There are 3 ways to turn a row about zero (a turn may also mirror it). The second row of each pair is the first, turned, with some noise. The first 30 pairs use one turn. New pairs use 3 turns, one after the other, and a turn may come again.
Some pairs, each with its turns in order after it:
[-31  -8  10  46   9   7 -14   4   4]
[ 27 -28  -6  13  20  -8 -26  26   6]	J788

[ -3 -17  -8   3 -14   0   3 -27  -6]
[ -7  -4  21 -10  -8  -9   2  20  -7]	J788

[ -1 -39   2 -17  -4  40  -1 -23  10]
[ 12  -7   1   8 -51   9 -22 -27   6]	J848

[  4 -16  -4 -56  52  23   0  -4   0]
[-15 -76  15   9   4   1   5  -6 -13]	J657

[-10  22 -15  -6 -40 -22  -7  -1   0]
[-15  30   0   0  23  14  12  28  11]	J657

[-22  10  12  -1 -62 -42 -62  11  12]
[31 42  5 71 14 -4 10 47  8]	J848

[ -3  15  20 -44  28  10 -13  15 -18]
[-15  -2   3 -12  14  49 -14 -31  19]	J788

[-13   0   8  16   0  -8  12  62 -18]
[-14  27  -3 -20   9  -4  -1  26 -46]	J848

[-60  27   7  19  -3   0  12  62  20]
[ 52 -18 -13  31   9 -10 -51 -42 -16]	J788

[-44 -13  30  35  15   8 -10 -50  18]
[ -6 -26 -28  40 -34 -15  48 -26  -6]	J848

[  5  11  -2  11   8  18  55 -25  -7]
[  5 -12 -38 -15  -9  13 -41  13 -25]	J657

[ 11  44 -33   8  33  -8   6   2 -16]
[ 13  -5  13  -6   8 -22 -10  45 -42]	J657

[  7   3  -5  62  16   4 -21   5  18]
[ 29  28   1  20 -31 -43 -15   4   0]	J657

[ 37  -6 -30  -6  -4  50  14 -10  10]
[ 11  30  16 -31  -9 -28  26   2  40]	J788

[-14   1 -11   2   9  -6  -2   8  51]
[ 14 -32  -9  22 -23 -20   4 -18  12]	J788

[ -3 -12  -9  -7  -5  14   7  51 -24]
[ -1  14   2 -22  -8   3 -30  25 -35]	J848

[-21   3  -8   0  -3 -22  12 -61   3]
[-42  -8  24  15 -30 -14 -17  27 -14]	J788

[  0 -27  50  62 -45  62 -19 -14   0]
[ 16  35 -44  -1 -86   7  17 -29  42]	J657

[ 11   2   5   0 -27  14  -5  -3   0]
[-21   9 -13 -11 -13  13   9   4   8]	J657

[-51  18  29  28  44  -2  -4 -16  25]
[-25 -22 -59  17 -12  -5  54  -2 -11]	J848

[ 11  10 -15 -39   2  14  12   4  30]
[-42 -26 -14  13  15   0  -9   2 -10]	J657

[ 34  26  12  29   3  11 -27  28  -5]
[ 24  28 -44   1  17  16   5  14  21]	J788

[-52   0 -56  62 -54   4  15  13  -4]
[ 26  76  -1  52 -22  44 -28  34  -3]	J657

[  3  -3  22   1 -23 -13  12   7   4]
[-12  20  19  16   5  13  10  -5 -12]	J848

[-21 -10   4  15  13 -60 -21 -17 -42]
[ 19 -37  23  21  20 -12  34  28 -28]	J848

[-11 -22 -62  34 -11  15  18  -7  -5]
[ 24 -13 -10   2  12 -37 -43 -41 -22]	J848

[ 47   3 -15   1 -11   0  11   6  -2]
[ -9  39 -14  -9  -5  -9  32  -1   0]	J788

[ 12  29  -2 -10 -62  34 -12   6   6]
[-48  30 -28   3 -26  16  33  27   9]	J657

[29 -2 36 17 41  4 -2 17 -1]
[  2   8 -12  33  31  26  19   6  31]	J788

[ 10  -7   2 -19  15   5  28  10 -62]
[-25 -33  40 -30  -5   3 -22  16 -24]	J848

New pairs, each followed by its turns in order:
[  2   8 -21 -62   4   0   1 -27 -19]
[ -9  -3 -14 -20 -29  16  43 -26  39]	J788 J788 J657

[-48 -19  12  -3   0  62 -49  26  -2]
[  2  28 -55  11  -4   1  50   5 -62]	J848 J657 J657

[ -1 -23 -16   4   2   1  45  -5 -50]
[ 14 -34   5   9 -37  18  21 -39 -24]	J848 J788 J657

[ 10  -1  18 -13  43   6  -3  -2 -10]
[ -5 -30 -19  13  -2 -11  17 -12  24]	J657 J657 J657

[ 18  -7 -10   7  13  -3  -3  19  -6]
[ 19   4   4 -21  18   6  -5   1   9]	J657 J788 J788

[  4 -62   4   3  -7 -51  25  -2 -48]
[ 22  10  14  26  37  20 -37 -24  65]	J848 J788 J788

[  7  62 -21   9   9  37  26 -27  30]
[-58  27   5  -3 -23 -18  38  31  -5]	J657 J657 J848

[ -3   3  -8  24 -31  -4 -36   7  18]
[  1 -22  -6 -13  35 -27  -7  24   9]	J657 J657 J848

[  3   2  25  -5  10  18 -20 -25  -9]
[ 14  15 -13 -28 -25 -10 -22  -6  -7]	J788 J848 J788

[-17   2  26 -28  38  -7   7  -6  16]
[ 16 -12  13  32 -15 -26  -8  23  23]	J848 J848 J848

[ 62  -4  62  -3 -12  -1  14  -2  -1]
[-25  -6 -59  40 -14 -26 -19 -15 -29]	J848 J848 J848

[ 17   6 -20  17  24  -3  41  -8 -15]
[  2  -6  25 -28   4 -31 -21   6 -27]	J788 J657 J657

[ 45 -30   9  24  13   0 -32  23  13]
[ 39   5  33   3 -22   1  39  14  27]	J788 J657 J657

[  7  35  18  29  -9   1 -12  22 -14]
[  9 -38   3  19  25  16 -22 -11  15]	J657 J848 J788

[-28   1  -2 -25 -27  15  -7  14 -25]
[-28   1 -13   8 -36  25 -22   0  10]	J788 J788 J848

[ -9  10  -2  17   6 -12   0 -35  34]
[ 24 -14 -11   9  38   0 -15 -17 -14]	J657 J788 J848

[ 30   2  -7   0 -62 -17 -38  -7  62]
[ 22 -54 -38 -36  33 -30 -39 -24 -11]	J657 J848 J848

[ -3  -4 -22   5  -1   4 -12 -14  35]
[ 22  19 -14   7   9  -2  12  22  -8]	J848 J657 J848

[ -1  31  24 -14   0 -14 -31  44  -4]
[ 40   9  -3 -33 -17  30   4  14 -22]	J848 J657 J657

[-11   0   5  11 -26  -8  19  62  18]
[22 28 10  3 -4 43 -2 51 11]	J788 J657 J848

[ 29 -15  -3  43 -34   9  40   5  -6]
[ 50 -29  -2 -22  12   7 -38   7   1]	J848 J788 J788

[  0   5 -16  -4  10  -3 -32  17  14]
[-12  -3  -7   3  20   7 -23  29   3]	J848 J788 J657

[-30  -4  10  24 -19 -26  -9  27 -14]
[ 19 -16  33 -10  27  15  20 -16 -21]	J848 J848 J657

[  3 -30 -43  23 -13 -52  -9 -15   4]
[ 21  18   8 -28  58   4 -44   4  -3]	J657 J657 J657

[ 19   3 -41 -22   8  15  32  19 -15]
[ 11  57   7 -12  -1   8 -22  -8  -4]	J848 J848 J848

[  1 -36 -18 -26   8 -39 -25  61  11]
[-27 -16   3  31  16   8 -25 -45 -58]	J657 J848 J848

[  1   3  17 -18 -40   2   4 -30   5]
[-29   5  20 -20 -15 -10 -13  14  35]	J788 J788 J848

[-43  -7  50 -20  -5 -18  23   2  17]
[-27   6  31  47  32   9  22  -6 -14]	J788 J848 J848

[  4  17 -30 -16   0  15   9 -26  -7]
[ 18   9 -12   5   7  -2  32 -30   3]	J848 J657 J848

[37 36 12 23 23  1 -3 -2 -3]
[ 31  17 -17 -10  -8  14  -8   7  39]	J848 J788 J657

[ 13   8   7  31 -49  13   7  15  -9]
[ -2  -5 -29 -23  25   5   6 -10 -45]	J848 J848 J848

